The rows come from 4 hidden closed curves, with some noise, and rows from the same curve form a group. Each curve winds through 8 dimensions. The rows are also pushed far along 6 directions, which tell nothing about the answers.
In the rows, zero is written as 128.
Known rows, each followed by its group:
[138 122 115 127 109 108 110 170 127  98 113 153 141 135 108 108 149 165
 129 109 131 128 115]
C
[113 155 114 138 127 123 155 113 112 131 127 162 122 133 127 122 110 125
 126 141 137 101 114]
L
[149 121  94 122 102  86  93 187 122 103 103 163 118  85 119 112 113 147
 142  84 119 118 126]
C
[150 125 134  87 158 133  95 175 165 132 146 109 112 151 122 139 102 131
 116 120 104 143 154]
B
[152 130 158 174  74  86 107 180 134  93 145 152 117 119 153 153 112 157
 130  87  75 117 149]
C
[144 130 114 106 137 118 117 145 155 122 153 126 104 127 145 135  97 120
 137  98  82 128 148]
G
[131 123 153 136  95 113 108 172 141  99 121 132 119 127 127 143 137 157
 120 112 110 131 126]
G
[131 138 127 157  96 117 103 142 152 116 124 142 138 124  96 145 120 138
 106 125 136 155 129]
B
[136 114 127 112 123 114 114 173 121 113 114 143 119 115 141 112 130 152
 131 120 113  97 122]
G
[132 104 133 176 102 138 126 113 114 123 122 121 142  88 121 153 154 129
 132  98 136 125 141]
C
[127 145 146 140 138 143 117 120 131 114 120 111 124 138  91 146 136 120
 140 125 165 133 129]
C
[ 95 172 110 180 137 147 150  84 152 125 136 134 175 180   4 159 113 114
 100 167 210 140 121]
C
[127 124 154 154 101 116 159 146  98 113 145 123 153 163 138 121 139 141
 114 140 132 129 114]
G
[131 126 130 128 122 135 121 129  87 130 100 160 130 104 128 122 176 128
 132 117 154 103 105]
L
[136 117 133 114 119 117 118 128 144 121 112 121 117  75 142 119 138 129
 141 128 125 113 121]
B
[142 120 127 107 148 132  92 156 163 124 136 109 131 134  86 148 126 120
 129 114 116 141 141]
L
[145  96 125 123 123 135 106 122 137 127 116 104 145  98 140 114 156 132
 124 125 145 133 131]
G
[129 131 142 193  58  76 111 178 139 100 142 161 149 144 118 159 100 163
 102 108  89 136 149]
L
[113 153 135 168 112 126 127  88 141 123 128 138 122 102  92 168 123 102
 139 123 133 120 126]
G
[158 146 111  76 153 116 105 183 172 136 147 133 102 118 101 136  81 112
 116 113 107 149 138]
L
[157  79 176 114 126 136  79 128 162 116  91  64 107  31 144 149 190 140
 181  77 131 146 164]
B
[125  83 141 115 131 129 147 110  68 128  98 106 139 108 196  75 185 146
 168 130 137 105 113]
L
[140 112 149 140 118 127  90 151 164 117 129  80 125 125 114 153 114 139
 130 108 121 178 163]
G
[136 134 114 101 140 129  87 144 185 133 125 140 105 110 116 145 108 133
 117 121 104 129 148]
G
[ 93 138 147 177 120 152 184  91  59 130 134 136 162 196 124 128 158 129
 112 158 169 111 104]
L
[123 130 116 108 143 130 169 123 113 139 155 132 119 176 188  89 101 140
 129 147  86 135 122]
L
[126 100 141 132 103 111 128 167  75 122 117 130 141 133 152 125 151 137
 121 110 120 115 123]
L
[149 132 104  84 170 144 121 106 157 140 124 133 105  87 134 104 137 118
 160 124 119 124 123]
B
[123 117 129 130 140 119 162 122  95 128 134 112 148 152 143  99 127 130
 145 143 137 114 125]
L
[120 150 137  94 182 148 157 116 166 135 161 111 117 181 110 139 112 125
 138 144 114 116 145]
B
[123 112 152 114 135 135 158 149 115 131 146 117 119 173 188 117 127 164
 125 131  85 125 146]
B
[144 138 119 126 129 112 112 158 176 113 151 121 110 127 117 138  71 132
 129 117  94 138 148]
B
[117 117 144 110 160 159 111  80 151 153 121  93 104 120 157 133 140 121
 159 138  98 158 144]
G
[127 131  85 101 126 108 135 124 116 152 129 182 107 111 193  91 103 130
 129 130  70 117 118]
L
[143 126  95 101 125 101 124 184 114 130 132 179 116 112 146 104  99 134
 114 124  88  89 109]
L
[147  68 141  74 151 133  97 124 132 122 103  57 132  99 168  89 189 135
 177 106 126 155 137]
G
[140 132 116 115 134  98 138 170 111 125 144 136 129 147 133 119  93 127
 135 109 111 119 143]
C
[127 129 108 121 146 123 132 126 137 126 137 114 141 142 101 125 104 115
 130 131 143 120 136]
G
[120 124  78  73 163 116 165 126  98 154 142 150 137 160 166  76 103 113
 121 149 114  96 117]
G
[132 117 126  97 129 107 125 152 140 135 130 149 121 128 171 110 125 154
 127 128  82 114 139]
B
[130 146 138 103 135 110 111 135 147 124 127 130 113 134 125 138 125 120
 144 115 118 131 139]
C
[115 133 123 132 121 124 131 136 144 130 132 131 130 152 129 130 103 146
 109 141 117 145 139]
B
[134 137 123 147 114 119 120 145 119 138 118 148 128 104 118 135 106 128
 110 130 147 129 133]
L
[116 104 144 186  97 131 111  99 122 111 122  97 142 128 138 144 143 141
 146 109 117 154 146]
G
[115 158 117 118 160 144 139  83 147 157 148 150 113 135 116 154 113  92
 129 138 111 108 136]
L
[124  97 125 151 101 130 116 112  91 116  99 120 155 120 141 100 180 142
 139 122 151 146 107]
B
[150 116 115 106 127 124 114 166 150 113 126 125 111 100 127 123 122 143
 135  99 112 135 133]
C
[105 117 110  98 152 143 124  90 124 142 118 111 138 147 135 106 139 107
 126 161 138 120 110]
B
[114 115 133 132 119 129 123  87  76 150 100 127 128 118 185 108 159 116
 145 129 137 141 123]
C
[123 103 159 154  98 119 152 119  77 132 129 116 141 130 196 118 154 136
 130 127 114 124 131]
C
[136 121 145 143 102 113 111 165 115 121 118 150 142 124 122 137 146 146
 109 122 131 118 127]
G
[136 106 164  99 154 140  99 126 185 135 123  73 117 106 130 151 141 134
 144 127 119 139 170]
B
[133  88 170 136 118 130 129 120 142 106 135  72 141 123 148 141 177 145
 158 101 108 136 151]
C
[132 125 119 122 137 123 138 125 107 135 144 135 140 150 135 119 136 116
 134 120 110 128 122]
L
[138 110 111  90 156 121 128 148 138 128 143 108 132 156 151  98 113 138
 139 126 100 126 142]
G
[126 103 101 100 157 129 151 150  84 135 129 132 150 166 147  73 128 142
 129 155 121  98 104]
L
[132 121 104  95 129 133  93 117 121 152  84 163 118  61 136 112 163 114
 122 129 149 118 104]
B
[122 124 134 151  93  95 116 147 138 115 137 149 131 127 134 151 116 137
 124 110  81 112 140]
L
[146 100 159 128 108 117  79 141 119 116  92 110 131  93 148 122 182 144
 152 102 141 148 135]
C
[124 150 113 186  82  98 145 152 130 101 148 157 146 150 106 127  74 147
  98 145 123 126 115]
B
[123 147 119 181  86 108 154 142 132 109 163 155 135 169 141 127  76 151
  98 140  90 135 123]
G
[100 163 117 183 119 131 151  98 120 141 134 153 141 139  81 165  83 108
 100 154 163 107 136]
C
[134 126 122 124 139 140  93 116 112 130  84 141 143 103  95 111 177 129
 139 132 189 126 110]
C
[133 161 110 153 120 136  95  90 132 132  96 166 107  53  82 155 133  92
 140 112 172 114 114]
C
[134 140 140 151 114 122 114 117 143 106 130 116 124 121 103 151 134 119
 149 101 134 147 135]
C
[125 164 108 130 132 115 152 140 142 107 154 140 133 174  79 126  91 120
 122 135 137 131 111]
B
[122 116 100  72 169 142 141 106 143 144 130 116 113 138 173  81 119 130
 141 155 101 122 120]
G
[126 132 127 158 138 141 141 116 124 110 115 119 159 134  66 117 148 142
 140 146 191 118 114]
B

New rows, each followed by its group:
[104 177 109 161 113 126 155  92 129 135 146 180 113 136 113 154  90 103
 112 142 112 112 110]
G
[143  96 126  52 164 117 119 189 134 114 129  76 131 171 141  81 125 148
 142 130 122 148 131]
B
[108 121 120 147 117 128 135 106 109 122 120 131 156 151 111 127 160 135
 131 121 145 137 124]
C
[133 124 141 131 136 135 127 152 113 127 120 131 143 143 101 135 152 144
 124 119 155 125 137]
B
[125 124 137  65 180 150 117 108 173 144 122 101 113 131 123 128 156 127
 151 130 126 140 145]
B
[133 130 127 107 154 132 115 136 159 132 144 116 111 154 139 124 103 139
 144 128  82 149 147]
G
[159 121 138 109 127 123  97 186 172 113 140 118 102 127 145 123  99 160
 125 117  82 154 143]
G
[134 135 135 138 149 155 112  98 143 144 126 117 118 121 124 144 133 121
 139 123 137 150 149]
L
[146 123 140 122 138 136 101 145 155 121 123 103 119  87  85 156 127 110
 132 117 144 122 132]
L
[121 151 124 115 156 139 173 121 135 136 167 130 122 175 132 127  89 116
 113 158 114 105 124]
G
[126 137  97 132 140 131 104 119 136 132 115 143 127 119  97 122 114 124
 139 127 135 136 126]
G
[105 110 115 122 160 177 117  67 136 143  98  98 143 127 113 115 161 126
 128 162 177 129 122]
G
[102 123 132 125 141 138 144 105 134 134 129 121 149 172 130 115 137 145
 119 166 130 121 129]
B
[118 107 135 132 130 115 174 126  78 127 142 105 154 170 166  94 130 134
 140 143 123 118 122]
L
[132 101 107 116 130 114 144 144  79 125  95 137 162 105 123  73 162 142
 136 143 178  96  96]
C
[119  99 137 110 133 117 153 134  97 125 137  92 144 161 165 109 138 129
 138 123 118 121 137]
G
[125  90 137 111 132 119 113 144 103 128  97 114 145 127 157  98 164 156
 144 130 135 114 135]
C
[159 146 118 113 133 126  80 175 145 121 110 152 113  94  71 145 129 123
 126  95 157 142 128]
L
[128 123 162 156 102 102 126 146 125 111 142 119 141 144 125 155 135 134
 136 109 105 127 144]
G
[137 111 128 144 115 145 120 102 133 129 113 129 116  65 149 132 155 130
 139 115 123 118 124]
C
[118 116 116 104 140 137 131 100 128 139 117 121 135 130 143 106 156 129
 138 133 130 143 123]
C
[133 105 139 112 153 171 108  83 159 132 111  91 114  87 137 128 175 130
 156 124 133 136 133]
C
[148  84 152 134 104 127  43 121 176 121  76  95 118  20 131 147 177 142
 157  97 128 150 154]
L
[120 160 136 186  87 111 130 122 140 110 127 159 123 106  98 165 104 130
 119 122 139 115 130]
L
[117 158  76 124 138 123 133  96 119 157 130 197  98 102 148 131  90 101
 131 119  93  92 127]
C
[136 113  95  89 145 140  89 132 141 135  97 147 114  91 138 104 147 136
 131 122 129 114 119]
G
[147  73 176 121 114 125 104 178 136 102 131  70 125 126 173 131 152 163
 140 106  80 134 149]
L
[114 143 105 158 121 141 169  82 126 142 149 142 125 122 140 135 100 112
 116 140 116 123 123]
C
[138 116 157 156  93 107  99 165 146 103 132 130 120 130 146 141 126 166
 137 107  75 143 143]
G
[125 110 128 112 133 137 120 115  82 137 101 147 122 108 161 115 184 126
 151 105 127 104 115]
L
[111 123  71 107 143 134 160  92  87 138 110 159 148 131 148  59 139 125
 127 167 154  94  80]
G
[137 128  74  60 167 138 112 140 126 147 116 165 111 133 148  79 127 131
 129 131 113 124 109]
G
[130 123 160 167  79  97 140 144 120 107 156 116 130 132 153 164 117 123
 125  95  90 133 148]
G
[129 150 136 146 101 108 138 132 132 118 137 158 106 110 147 145 112 131
 130 114 102 113 130]
L
[143 130 134 130 103  92 146 193 103  99 147 145 137 153 128 122 114 141
 118 109 116 107 118]
G
[139 113 135 158  91 112 105 123 140 121 132 143 114  95 181 134 129 144
 140 103  63 134 141]
G
[138 140 151 167 101 129  83 117 153 123 121 136 113 103 125 168 133 128
 132 104 119 152 150]
C
[138 135 151 112 133 111  93 149 177 126 130 119 115 120 119 155 115 133
 132 117 109 134 162]
C
[111 112 122 126 124 140 158  86 104 158 135 132 132 125 182 123 146 119
 121 131 105 132 131]
C
[115 122 142 121 139 136 121 133 118 132 124 110 129 156 118 145 137 126
 130 120 133 135 141]
G
[135 113 135  94 143 129 107 162 143 126 141 117 128 157 124 135 139 131
 122 116  94 135 134]
L
[132 145 150 178 102 142 108  85 166 120 119 106 132  65  61 187 148  97
 128 113 180 155 134]
C
[114 134 129 162  94  99 153 144  82 103 121 135 163 157  95 122 135 132
 122 125 172 127 108]
C
[112 151 132 148 156 158 164  97 139 140 138 125 136 153  91 140 113 129
 118 164 163 114 132]
B
[124 142 132 145 103 114 128 134  93 121 116 157 118 129 149 123 128 130
 128 121 132 120 113]
C
[143 121  98 136 103 123 109 122 133 128 108 159 105  43 142 129 131 122
 136  96 115 121 120]
C
[125 123 148 112 133 137 114  97 171 132 108 107 118  77 121 143 160 123
 142 134 141 128 133]
B
[141 118 148 111 126 131 104 137 141 145 128 135 107 101 166 143 142 128
 123 116  90 130 142]
G
[105 120 135 133 132 136 126 106  98 140  98 124 137 129 123 120 153 128
 141 146 150 135 115]
G
[126 127 124 119 125 104 117 172 153 117 134 137 139 155 107 124 104 153
 113 138 110 122 134]
L
[135 105 137 175  97 117 106 126  88 110  90 133 145  88 132 118 169 150
 156 102 158 119 128]
L
[122 141 121 106 154 117 139 145 162 129 158 114 129 165 101 136  81 118
 123 143 105 126 141]
L
[120 140 161 162 124 145 125 102 182 113 143  84 138 156  92 157 122 138
 124 148 146 166 147]
C
[124 109 166 141 109 124 130 108 120 108 131  75 130 139 157 136 160 129
 159 103 119 162 140]
C
[127 121 120 103 149 138 128  86 160 136 128 100 123 112 141 110 136 117
 152 140 120 146 129]
B
[126 124 110 126 124 105 156 150 100 113 133 153 158 151 111 103 143 141
 130 125 134  98 110]
C
[125 159 115 109 169 146 123 104 171 157 134 129 105 106  87 162  87  92
 122 142 144 116 150]
C
[119 136 145 168 110 126 151 131 110 109 144 136 144 174 122 129 131 147
 123 141 122 121 114]
G
[141 128 132  90 158 127 131 134 169 147 137 120 107 108 146 127 110 135
 139 130 101 128 156]
B
[141 112 131 153  93 103 109 128 130 110 122 116 137  92 133 127 139 128
 147 103 119 147 130]
G
[155 150 119 107 163 138 114 139 179 126 130 138 108  93  81 134 117 128
 143 124 141 118 134]
B
